Every row belongs to one group in each of 4 separate groupings. Each group adds its own fixed numbers to the row, and there is some noise. The rows also spread widely along 12 directions, which tell nothing about the answers.
Some rows, each with its group in each grouping after it:
[ 1.57 -0.63 -2.57  1.34  0.48  0.14  0.73  0.29 -0.35 -2.22 -1.82 -1.31
  1.02  0.08 -0.74  1.92 -0.16  0.31  0.50 -1.59 -0.73  0.58 -0.84  0.33
 -2.78  0.91  0.34 -0.79 -1.12 -0.46  1.08  0.79 -2.13  0.28  1.59  0.14
  0.39  0.68 -0.49 -2.00 -2.10]  (1) Mepe (2) dil
[-0.70 -0.72 -0.59  1.62  1.80  0.20  1.74  0.07  0.09  1.02  0.86  1.69
 -1.91  1.52 -0.42 -0.82  2.86  1.27 -0.40  0.37  1.02  0.60 -0.16  0.27
 -2.58  0.14 -1.08 -0.78 -0.70 -1.50 -0.12  0.18  3.29  1.47 -1.84 -0.70
 -0.28 -1.67  1.87 -0.25  0.92]  (0) lik (0) pezu
[ 0.30 -0.30 -0.20  0.34  0.52  1.31 -3.08 -1.99 -0.06  2.92  1.36 -2.13
 -0.86 -1.76 -0.53  2.32  0.64 -2.49 -1.09 -0.43 -0.21  0.33  0.12 -0.61
 -1.45 -1.01  1.02 -0.88  3.05 -0.54  3.46 -0.84 -0.69  1.23 -2.14 -1.51
 -1.35 -1.10 -0.02 -1.74 -1.13]  (1) Mepe (3) pezu
[-1.07  0.13 -0.51 -2.00 -1.29  1.63 -2.12 -3.12 -1.79  1.80  0.55 -0.09
  1.21  1.53  2.03  0.36  1.14 -1.45 -0.46  0.37 -0.08  2.07  1.27 -1.69
 -1.52 -1.11  1.35 -2.99  0.51 -2.15  1.12 -0.52 -1.06  0.80  0.44  0.47
 -0.58  0.93  0.51  0.48 -2.70]  (2) lik (2) dil
[ 1.37  0.86 -1.93  0.98 -0.51 -0.05  1.15  0.27 -1.79 -1.03 -2.45 -0.29
  0.70  0.39 -0.74  1.89  1.08  0.77  0.20  0.89 -0.42  0.33  0.91  0.22
 -1.70  0.95 -0.20  0.02 -0.89 -0.85 -1.23  0.11 -0.42 -0.01  2.04  0.50
 -0.06  1.36  0.52 -1.99 -1.59]  (2) zave (1) kep
[-0.15 -1.40 -1.05  1.99  1.17  1.48 -0.52 -3.55  0.62  2.02  1.29  2.12
 -0.98  0.23  0.43  0.82  2.19 -1.68 -0.02  0.63 -0.90  0.05 -0.15 -0.48
 -2.30 -1.27 -0.19 -0.67  1.00 -1.47  0.99  0.56  0.88  1.51 -0.90 -1.76
 -0.94 -1.10  0.51 -2.35 -2.65]  (0) zave (3) kep
[-2.02 -0.21  0.58 -0.52  0.70 -0.57 -0.92 -1.00  0.46  0.28  2.56  2.00
  0.95 -0.02 -0.65 -1.34  0.94 -0.05  0.51 -0.92 -0.53  0.30 -0.28 -2.13
  0.79  0.44  0.90 -1.46  0.63 -0.91  0.11  0.54  0.34  0.51 -1.03  0.95
  0.22 -1.10  0.57 -1.62 -2.65]  (1) Mepe (0) dil
[ 0.03 -0.84 -0.98  1.54  0.34  0.89 -1.36 -1.50  0.04  1.12  0.92  0.78
 -0.40 -1.41 -0.91  1.18  0.78 -1.16 -0.08  0.77 -0.63  0.08  0.19  0.14
 -0.98 -0.73  0.49  1.05  1.02  0.35  0.26  0.61  0.12  0.44 -0.93 -0.74
 -0.06 -0.80  0.17 -2.19 -1.77]  (0) Mepe (1) dil
[-1.43 -0.71  0.17 -1.00 -1.17  0.14 -0.70 -0.80  1.07 -0.34 -0.26  0.46
 -1.46 -0.11 -1.14  1.23  0.71 -0.12 -0.30 -0.14  0.20 -1.91 -0.91  0.08
 -0.46 -0.88  0.20 -2.54  0.83  0.97  0.35  0.41 -0.97  1.32 -0.16  1.36
  0.72  0.61  1.02 -2.11 -0.38]  (1) zave (2) kep
[-0.78  2.48 -0.43  0.86 -0.20 -0.18  0.13  1.51 -0.08  0.24  0.19  0.24
 -0.29 -1.42 -1.41  0.13  1.35  0.57 -0.31  1.65  1.06 -0.71  0.42  0.10
 -0.49 -0.06  1.14 -0.70  0.26  1.31 -0.03  0.27 -1.18  1.42 -1.71  2.56
 -0.22  0.48 -0.74 -2.78 -1.40]  (1) Mepe (2) pezu
[ 1.44  0.68 -1.42  0.22  0.07 -0.20  0.70 -1.07 -0.61  4.20 -1.09  0.34
 -0.98  1.79  1.28  0.59  1.11  0.55  0.47  2.56  0.59  1.95  2.72 -2.68
 -4.90 -0.82 -2.26  0.81  0.36 -3.24  3.40 -1.70  2.11 -0.20 -1.15 -0.54
 -2.71  0.10  1.03 -0.53 -2.44]  (0) lik (2) kep
[-0.83  0.00 -0.41  0.29 -1.16  0.80  1.62  1.12 -0.95 -1.21 -0.01 -1.83
  0.28  0.57  0.65 -0.70  0.33  1.12 -0.49  1.02  1.20  1.56  0.62  1.14
 -1.21 -0.19  1.03 -0.91 -1.71  0.45 -0.03  0.91 -1.94  0.72 -1.31  1.07
  0.69  0.45  0.32  2.08  2.71]  (2) zave (0) kep
[-0.97 -1.34  0.76 -0.56 -0.39 -1.22  1.62  0.75  0.83 -0.16 -0.11  0.06
 -1.04  0.64 -0.74 -0.13  0.40  0.60  0.16 -0.13 -1.07 -0.48 -0.28 -2.56
 -1.30  0.26 -0.55 -2.53 -0.31 -0.39  1.57 -0.40 -0.50  0.39 -0.74  1.29
  0.04 -0.54  1.07 -0.42  0.43]  (2) Mepe (0) pezu
[ 0.25  1.34 -2.64 -1.25 -1.52  1.21 -1.81 -0.78 -0.16 -1.41 -1.01 -0.10
  1.31  0.39  0.47  1.75  1.42  1.51  0.03 -1.14  1.64  1.20  0.77  2.28
 -1.44 -0.32  0.35  0.50 -0.84  0.02 -1.01  0.64 -0.05 -0.95  0.77  1.33
  0.46  1.22  0.94 -2.06 -1.89]  (2) zave (0) dil
[-0.34 -1.08 -0.38 -0.31  0.30  0.15 -1.60 -1.10  0.58  0.14  1.28 -1.18
 -0.34 -0.77 -1.33  0.28  0.76 -0.81 -0.41 -0.32  0.10 -0.07  0.05 -0.18
  0.14 -0.03  1.17 -0.52  1.02  0.02  0.94  0.23 -0.28  0.62 -0.80  0.46
 -0.01 -0.31  0.72 -0.96 -0.62]  (1) Mepe (3) dil
[-0.27 -1.33  0.10  2.61 -0.18  0.25  1.47 -0.77 -2.13 -0.31 -0.14  0.84
  0.70 -0.05 -0.52 -0.28  0.05 -0.95  0.66  1.74 -2.43  0.81 -0.09 -1.36
 -0.36 -0.03  0.29 -0.23 -0.30 -1.14 -0.75  1.09 -1.48  0.22  0.45 -1.20
  0.83  0.16 -0.12  0.06 -0.35]  (1) Mepe (0) kep
[-1.97 -1.04  0.51 -2.34 -1.90  0.82 -2.86 -1.96  0.07  1.11  1.44  0.48
 -0.41  0.32  0.50  0.36  1.11 -0.71 -0.62  1.05  0.44  0.26  1.01  0.12
  0.59 -2.12  0.98 -1.08  1.13  0.27  0.47  0.15 -0.03 -0.59 -1.20  0.65
  0.51  0.67  1.47 -0.21  0.20]  (1) lik (1) pezu
[-0.20 -0.69 -0.69 -0.27 -1.17  0.79 -0.82 -1.31 -0.27  0.12  0.25 -0.92
  0.45  0.13  0.63  0.77  0.04 -0.37 -0.18  0.60  0.08  1.05  0.74  0.25
 -0.81 -1.06  0.99 -0.26  0.05 -0.20  1.21  0.59 -1.96 -0.20 -0.45 -0.02
  0.11  0.73  0.22 -0.03 -0.20]  (1) zave (3) kep
[-1.24 -2.05  0.66  0.81  0.00 -0.01  1.64  0.06  0.35 -0.44  0.12  0.61
 -1.04  0.32 -0.73  0.28 -0.69 -0.71  0.09 -0.17 -1.60 -0.84 -1.78 -1.69
 -1.10 -0.23  0.29 -2.87 -0.06  0.15  0.96  0.57 -1.74  1.61 -0.28 -0.06
  1.17 -0.86  0.41 -0.26  0.21]  (0) lik (2) kep
[ 0.99 -1.32 -1.43  2.18  0.79 -0.09  1.09 -0.54  0.48 -0.16 -0.29  0.15
 -1.52 -0.42 -1.54  0.59  1.52 -0.39  0.09  2.72 -0.73 -0.48  0.52  0.58
 -1.84 -0.60 -0.47  1.67 -0.29 -0.06  0.11  0.78  0.84  0.11 -0.60 -0.25
 -0.03  0.64  0.59 -1.60  0.44]  (1) lik (2) pezu
[-0.78  0.53 -0.51 -4.07 -2.08 -0.09 -1.56 -0.91 -0.45  0.01 -0.51 -0.15
  2.05  2.47  1.92  0.45  0.16  1.76  0.48 -1.68  1.13  1.70  1.54 -1.77
 -0.85 -0.07  0.22 -2.43 -0.22 -1.99  1.56 -0.59 -0.75 -1.61  0.80  1.78
 -0.48  1.37  1.46 -0.24 -2.47]  (1) zave (0) kep
[ 0.60 -1.19 -0.65  0.02  2.45 -0.18  0.57 -0.56  0.11  0.81 -0.09 -2.22
 -1.80  0.91 -1.39  0.84  2.78 -0.60 -1.35 -1.25  0.23 -0.75 -0.32 -1.27
 -2.88  1.61  0.72 -4.95  0.89 -1.93  2.60 -0.69  0.36  3.11 -0.35  0.14
 -1.17 -1.03  0.71 -1.25 -0.62]  (1) Mepe (1) pezu
[-1.67  0.26 -0.23  0.47 -1.54  1.12 -1.98  0.35 -0.45 -0.10  0.88  0.71
  0.90 -0.86  0.12  0.64 -0.80  0.55  0.06 -1.28  0.86  1.37 -1.34  1.91
 -0.08 -1.18  0.55  1.40  0.06  1.16 -0.41  0.99 -1.26 -0.37 -1.51 -0.81
  1.58 -0.65  0.69 -0.20  0.46]  (1) zave (3) dil
[ 0.17 -0.46 -1.01  0.25 -0.27  0.44 -0.62  1.11 -0.42 -0.61 -0.75 -0.78
 -0.70 -0.24 -1.22  2.22  0.50  0.69 -0.73 -0.92  0.62  0.04 -0.60  1.91
 -0.97  0.15  0.21 -0.06  0.05  0.76 -0.42  0.27  0.31  0.06 -0.13 -0.37
  0.95 -0.29  1.39 -1.38  1.08]  (0) lik (1) pezu
[-2.71  0.24  0.48 -0.10 -1.28  0.69 -1.30 -0.67  0.00  1.64 -0.17  4.48
 -0.85  1.68  0.59  0.82  1.23  0.89  0.57 -1.06  0.06 -0.07 -1.59 -0.83
 -1.55 -1.74 -1.86 -1.59  0.69 -0.94  0.00 -0.20  1.81  0.10 -0.73 -0.64
  0.94 -0.50  2.06 -1.89 -1.73]  (1) lik (2) pezu
[-0.58 -1.66  0.49 -0.27 -2.09  0.36 -0.14 -0.03 -0.68  0.04 -1.56 -2.01
 -1.24 -1.14 -0.95  2.63 -1.19 -1.74 -1.36  0.32 -1.21 -1.55 -1.07 -1.01
 -1.40 -0.97  1.08 -3.57  0.69  0.98  1.47 -0.08 -4.30  1.73  0.91  0.82
  1.02  0.04 -0.02 -0.40  0.60]  (0) zave (1) dil
[-0.29  0.99 -0.36  0.91 -0.25 -0.93  1.18  1.36  0.48  0.30 -0.64  0.30
 -1.10 -0.40 -1.18  0.18  1.31  1.17 -0.26  1.82  0.64 -0.61  0.49 -0.27
 -1.26 -0.09 -0.12 -0.16 -0.34  0.38  0.26 -0.16 -0.15  0.88 -1.28  1.55
 -0.26  0.11  0.44 -1.83  0.01]  (1) zave (3) pezu
[ 0.96 -0.54 -0.87 -0.51  1.14  0.20 -0.30 -1.54 -1.79 -0.25  1.20 -1.65
  2.02  0.15  0.29 -0.84  1.39 -0.51  0.02  1.06 -0.73  2.26  1.83 -0.57
  0.16  1.14  1.96  0.27 -0.46 -1.93 -0.47  0.66  0.19 -0.50  0.26 -0.28
 -0.34  0.35  1.13  0.66 -0.08]  (2) zave (2) pezu
[-2.57  1.00  1.13  1.45 -0.55  1.10 -0.67 -0.39  0.13  4.03  1.32  2.50
 -2.30 -0.78  0.22  0.31  1.65 -0.69 -1.23  1.93  1.03 -0.50 -0.09 -0.59
 -2.12 -2.17 -0.29 -1.67  1.54  0.41  1.16 -0.39  0.38  2.68 -3.56 -0.20
 -0.57 -1.82  0.25 -1.47 -0.27]  (0) zave (1) pezu

New rows. What belongs after each?
[-1.49  2.20 -0.04  0.75  0.22  0.26 -0.41  0.63  0.01  1.86  1.91 -0.04
 -1.09 -1.62 -1.40 -0.60  1.55 -0.13 -1.19  2.14  1.81 -0.12  0.89  0.27
 -0.11 -0.39  1.65 -0.32  0.85  1.08 -0.09 -0.34 -0.19  2.63 -2.70  2.25
 -0.60 -1.10 -0.24 -1.18 -0.66]  (0) lik (3) dil
[ 1.03 -1.17 -1.14  1.55  1.21 -0.52  0.71 -0.81  0.32  0.05 -0.32  0.56
 -1.50 -0.79 -2.26  0.62  1.80 -0.28  0.10  1.74 -0.68 -1.38  0.10  0.20
 -1.33  0.44 -0.61  1.20  0.12 -0.35 -1.04  0.67  1.78  0.88  0.37 -0.06
 -0.06 -0.38  1.39 -2.31 -0.52]  (0) zave (2) dil
[ 0.36 -1.90 -1.43  0.25  0.50  1.17 -0.97 -2.80 -0.15 -0.66  0.47  0.40
  0.69  0.94  0.25  0.95  1.13 -0.34  0.47 -1.01 -0.83  1.02  0.04  0.37
 -1.19 -0.11  0.04  0.25  0.06 -1.56  0.13  1.08  0.58 -0.80  0.70 -1.78
  0.23  0.18  1.28 -1.11 -1.27]  (1) zave (0) kep
[ 0.62 -1.11 -2.36  0.72  1.68 -0.27  1.72  0.41  2.55 -1.07  0.33 -1.82
 -2.22 -0.20 -1.73  0.21  1.82  0.40 -1.00  1.29  1.55 -1.01  0.85  1.63
 -2.88  0.13  0.49 -0.46 -0.93  0.88  2.12  0.73 -0.41  1.73 -1.79  1.94
 -0.59  0.18 -0.19 -1.16  0.68]  (1) lik (1) dil
[ 0.32 -1.00 -2.08 -0.49  0.36  2.19 -4.16 -3.27  0.79  0.27  3.03 -0.66
  1.49 -0.92  0.78  1.10  0.70 -1.12  0.35 -1.38  0.75  2.06  1.00  2.34
  0.09 -1.10  1.94  2.52  1.36  0.63  1.14  1.49  0.22 -1.62 -1.84 -1.53
 -0.12  0.07  0.24 -1.65 -1.79]  (1) Mepe (1) kep
[-1.83  1.71  0.57  1.32  1.31  0.88 -1.38  0.09  0.12  1.20  4.04 -0.61
  1.30 -2.74 -0.73 -0.94 -0.15 -1.37 -0.37 -0.39  0.36  0.99 -0.34 -0.33
  1.37  0.24  3.26 -0.64  1.95  1.25  1.37  0.84 -2.55  2.15 -3.77  0.53
 -0.12 -1.64 -1.64 -1.29 -1.69]  (1) Mepe (3) kep
[ 0.39 -1.77 -0.41 -0.57 -0.10 -0.42  1.28 -1.48 -0.78  0.55 -1.03  0.57
 -1.10  2.51  0.11 -0.16  2.03  0.75  0.16  1.44 -0.36  0.13  0.90 -1.50
 -2.13  0.20 -1.05 -1.76 -0.73 -2.48 -0.12 -0.17  1.65  0.60  1.07 -0.02
 -0.50  0.45  2.26  0.17 -0.10]  (0) zave (2) kep
[-0.34  0.96 -0.44 -1.81  0.37 -0.40 -1.35 -0.33 -0.34  2.04  0.91  0.14
  0.60  0.88  0.49 -0.12  1.05  1.42 -0.18 -1.26  1.32  1.80  1.04 -1.28
 -1.30  0.70  0.13 -0.58  0.56 -1.92  1.03 -1.03  1.56  0.18 -0.87  0.32
 -1.12 -1.22  1.78 -0.53 -1.81]  (0) zave (3) dil
[-0.91  0.52  0.46 -0.03 -2.68  1.03 -0.81  1.00 -5.14 -0.83 -2.68 -0.20
  2.71  1.52  1.22  1.51 -1.26  0.85  0.01 -1.72 -0.92  2.73 -1.38 -0.36
 -0.51  0.44  0.66 -2.46 -0.93 -1.77 -1.72  0.36 -2.79 -0.60  2.33 -1.61
  2.27  0.80  1.25  1.56  0.51]  (1) zave (2) pezu
[-0.54 -2.03  0.56 -2.14 -3.41 -0.18 -0.77 -0.42  0.17  0.09  0.03 -1.15
  0.19  0.22  1.28  0.33 -1.53  0.02  0.25  2.37 -0.82  1.43  1.83 -1.16
 -0.14 -2.61  0.63  1.16 -0.47  0.87  1.84  0.02 -2.67 -2.70 -0.93  0.92
  0.56  1.17  1.11  1.72  1.95]  (0) lik (3) pezu
[-0.71  1.06 -1.54  1.67  0.25 -0.13  0.20  1.36  1.43 -0.27  0.59  1.79
  0.15 -0.42 -0.65  0.10  0.48  2.00  0.76 -0.69  1.35  0.75 -0.37  1.11
 -2.01 -0.33 -0.89  2.09 -0.69  0.73  0.47  0.88  0.81 -0.40 -2.26  0.49
  0.36 -0.73  0.17 -2.23 -1.37]  (1) Mepe (0) dil
[-1.80 -1.61  1.15 -2.71 -3.14  0.71 -3.44 -3.30 -0.82  1.27  1.02  0.85
  1.10 -0.02  1.18  0.45 -0.75 -1.81  0.38  1.42 -1.27  0.56  0.81 -1.73
  0.93 -2.51  1.05 -0.57  1.16 -0.37  0.57  0.43 -1.87 -1.39  0.34  0.37
  0.70  1.20  1.21  0.27 -1.27]  (1) zave (2) dil
[-0.88 -0.68  1.04  1.29 -1.96  0.45 -0.80 -0.77 -2.12  1.05 -0.28  1.10
 -0.40 -1.18 -1.27  1.06 -0.19 -0.78  0.43  1.92 -1.73  0.01 -0.26 -0.23
  1.14 -0.84 -0.65  1.80  0.99  0.02 -2.29  0.43  0.72 -0.56  0.20 -1.55
  1.34  0.01  1.73 -0.24  1.29]  (2) zave (0) kep
[ 0.07 -0.38 -0.10  0.87  0.42  0.05 -0.39  0.28 -0.55  1.42 -0.71 -1.24
 -1.46  0.12 -1.34  1.70  0.36 -0.18 -0.46 -1.40  0.07  0.02 -0.95 -0.74
 -1.95  0.35 -0.64 -1.82  1.40 -1.11  1.83 -0.85  0.33  1.64 -0.64 -1.10
 -0.41 -1.07  0.97 -0.83 -0.09]  (1) Mepe (3) kep
[ 1.11 -1.02 -1.20 -0.88  0.27  2.51 -2.22 -2.39 -1.45  0.85  0.75 -4.60
 -0.73 -0.39 -0.18  1.73  1.80 -1.36 -2.03 -0.01  1.55  1.02  1.13  2.40
 -1.21 -0.16  2.29 -1.35  1.16 -0.77  0.78  0.30 -0.32  1.67 -0.63 -1.01
 -0.69  0.07  1.01  0.94  1.78]  (0) zave (0) kep
[-1.38  0.63  0.33  1.24 -2.08  1.32 -1.77 -0.71 -1.74  2.28 -0.24  2.13
 -0.21 -0.40  0.46  1.70  0.17 -0.64 -0.11  0.88 -0.60  1.04 -0.23 -0.20
 -0.81 -2.09 -0.31  0.60  1.17 -0.02 -0.51 -0.17 -0.16 -0.17 -0.85 -1.35
  0.72 -0.57  0.92 -1.10 -0.70]  (0) lik (3) pezu
[-1.31 -0.19 -0.87 -0.92 -1.08  0.79  0.28 -0.88  1.06  2.29  1.38  0.02
 -0.95  1.76  2.62 -1.32  1.05  0.87 -0.06  2.54  2.04  2.62  2.85 -0.33
 -3.09 -2.14 -0.41  0.48 -0.81 -0.55  3.04 -0.31  0.36 -0.47 -3.44  0.84
 -1.44  0.42  0.64  2.16  0.90]  (2) lik (1) kep
[ 0.30 -0.59 -1.33 -2.24 -0.09 -0.86  0.63 -0.60  0.54 -0.69 -0.35 -0.31
 -0.18  1.80 -0.15 -0.86  2.09  1.53  0.16  0.69  0.93  0.17  1.65 -1.00
 -1.65  0.63  0.41 -1.61 -1.20 -1.01  0.48 -0.06  0.66  0.10  0.52  2.66
 -0.80  0.99  1.27 -0.58 -1.40]  (0) Mepe (2) dil
[-2.23  0.07 -0.48  0.90 -2.45  3.86 -3.71 -1.75 -1.42  1.27  0.78 -0.03
  0.21 -0.61  1.58  1.68 -0.15 -1.43 -0.83 -0.87  1.50  1.92 -1.25  2.80
 -1.70 -3.20  1.33 -0.68  0.97  1.02  0.68  1.15 -2.48  1.08 -2.10 -1.60
  1.33  0.11 -0.45  0.82  0.47]  (1) Mepe (2) dil
[ 1.63  2.81 -1.56  1.09  0.85 -1.01 -0.03  2.77 -1.40  0.52 -1.07 -2.70
  0.37 -1.63 -2.29  1.17  0.17  1.60 -0.52  0.43  1.66  1.05  1.16  0.79
 -1.20  2.01  0.25  2.48  0.34 -0.32 -0.01 -0.92  0.43  0.39 -0.75  0.72
 -0.90 -0.48  0.55 -1.50 -0.35]  (1) zave (3) dil
[-2.49  1.80  0.38  0.54 -2.39  1.40 -1.13  0.60 -2.49  0.23 -1.30  2.95
 -0.43  0.34 -0.66  1.47  1.99  0.60 -0.76  0.61  0.42 -0.55 -1.22  1.18
  0.32 -0.92  0.56 -2.64  0.19  0.80 -3.66  0.31 -0.42  1.53  0.82  0.94
  1.93  0.26  0.99 -1.88 -0.77]  (0) lik (1) pezu
[ 2.05  2.03 -1.95 -0.88 -0.54  0.41 -0.56 -1.48 -3.29  0.90 -0.68 -2.03
  2.70  0.98  0.92 -0.07  1.71  0.60  0.26  2.79  0.66  3.26  4.37 -1.14
 -1.20  0.71  1.42  0.86 -0.45 -3.00  0.16 -0.35 -0.39 -1.11  0.94  1.12
 -2.04  2.27 -0.18 -0.13 -2.92]  (1) Mepe (0) kep
[-2.53  0.68 -0.92  2.56 -1.22  1.45  1.84 -0.42  0.58 -1.35 -0.13  4.97
 -0.19  0.98  0.62 -0.36  2.70  1.05  0.37  1.36  0.13 -0.52 -1.00  0.66
 -2.00 -2.00  0.44 -2.69 -2.04  1.15 -1.71  1.99 -1.61  1.72 -0.74  2.14
  1.33  0.41 -1.08 -3.04 -2.57]  (0) Mepe (0) pezu
[ 0.41 -0.10 -1.19 -0.89 -1.03 -0.48  0.60 -0.59  0.39 -0.67 -0.43 -0.18
  0.95 -0.26 -0.03  0.54  0.34  0.44  0.17  1.41 -0.32  0.21  1.69 -1.17
 -1.30 -0.38  0.92 -0.24 -0.89 -0.03  0.72  0.56 -2.03 -0.44  0.45  2.43
 -0.33  0.86 -0.02 -1.71 -2.22]  (0) zave (0) dil
[-0.29  1.89 -0.11  0.56 -0.95 -0.08 -1.41  0.62 -1.28  1.63  0.11 -0.07
  0.45 -1.14 -0.90  0.81 -0.08  0.62  0.16  0.98  0.68  0.96  0.79  0.14
  0.17 -0.28 -0.08  2.16  1.22  0.04 -0.33 -0.39  0.48 -0.33 -1.14 -0.27
 -0.25 -0.24  0.92 -1.32 -0.55]  (1) zave (3) kep
[-0.50  2.06 -0.77  0.89 -0.75  0.48 -0.57  1.45 -1.97  0.87 -0.27  0.33
  1.41 -0.68 -0.11  0.96 -0.50  0.42 -0.28  0.43  0.41  1.69  0.35 -0.16
 -1.05  0.16  0.99  0.27 -0.02 -0.05 -0.39 -0.10 -1.55  0.39 -0.41  0.70
  0.42 -0.38 -0.33 -0.99 -1.92]  (0) lik (1) dil
[-0.67 -1.72  0.03 -0.24 -1.26  1.41 -2.74 -1.26  1.02  1.09  0.51 -1.24
 -2.34 -1.31 -1.19  2.74 -0.12 -0.74 -0.70 -0.79  0.73 -0.95 -1.02  2.18
 -0.79 -1.90 -0.78  1.13  2.06  1.29  1.25  0.15  0.69  0.00 -1.68 -1.86
  0.66 -0.55  1.75 -0.84  2.22]  (1) zave (0) kep
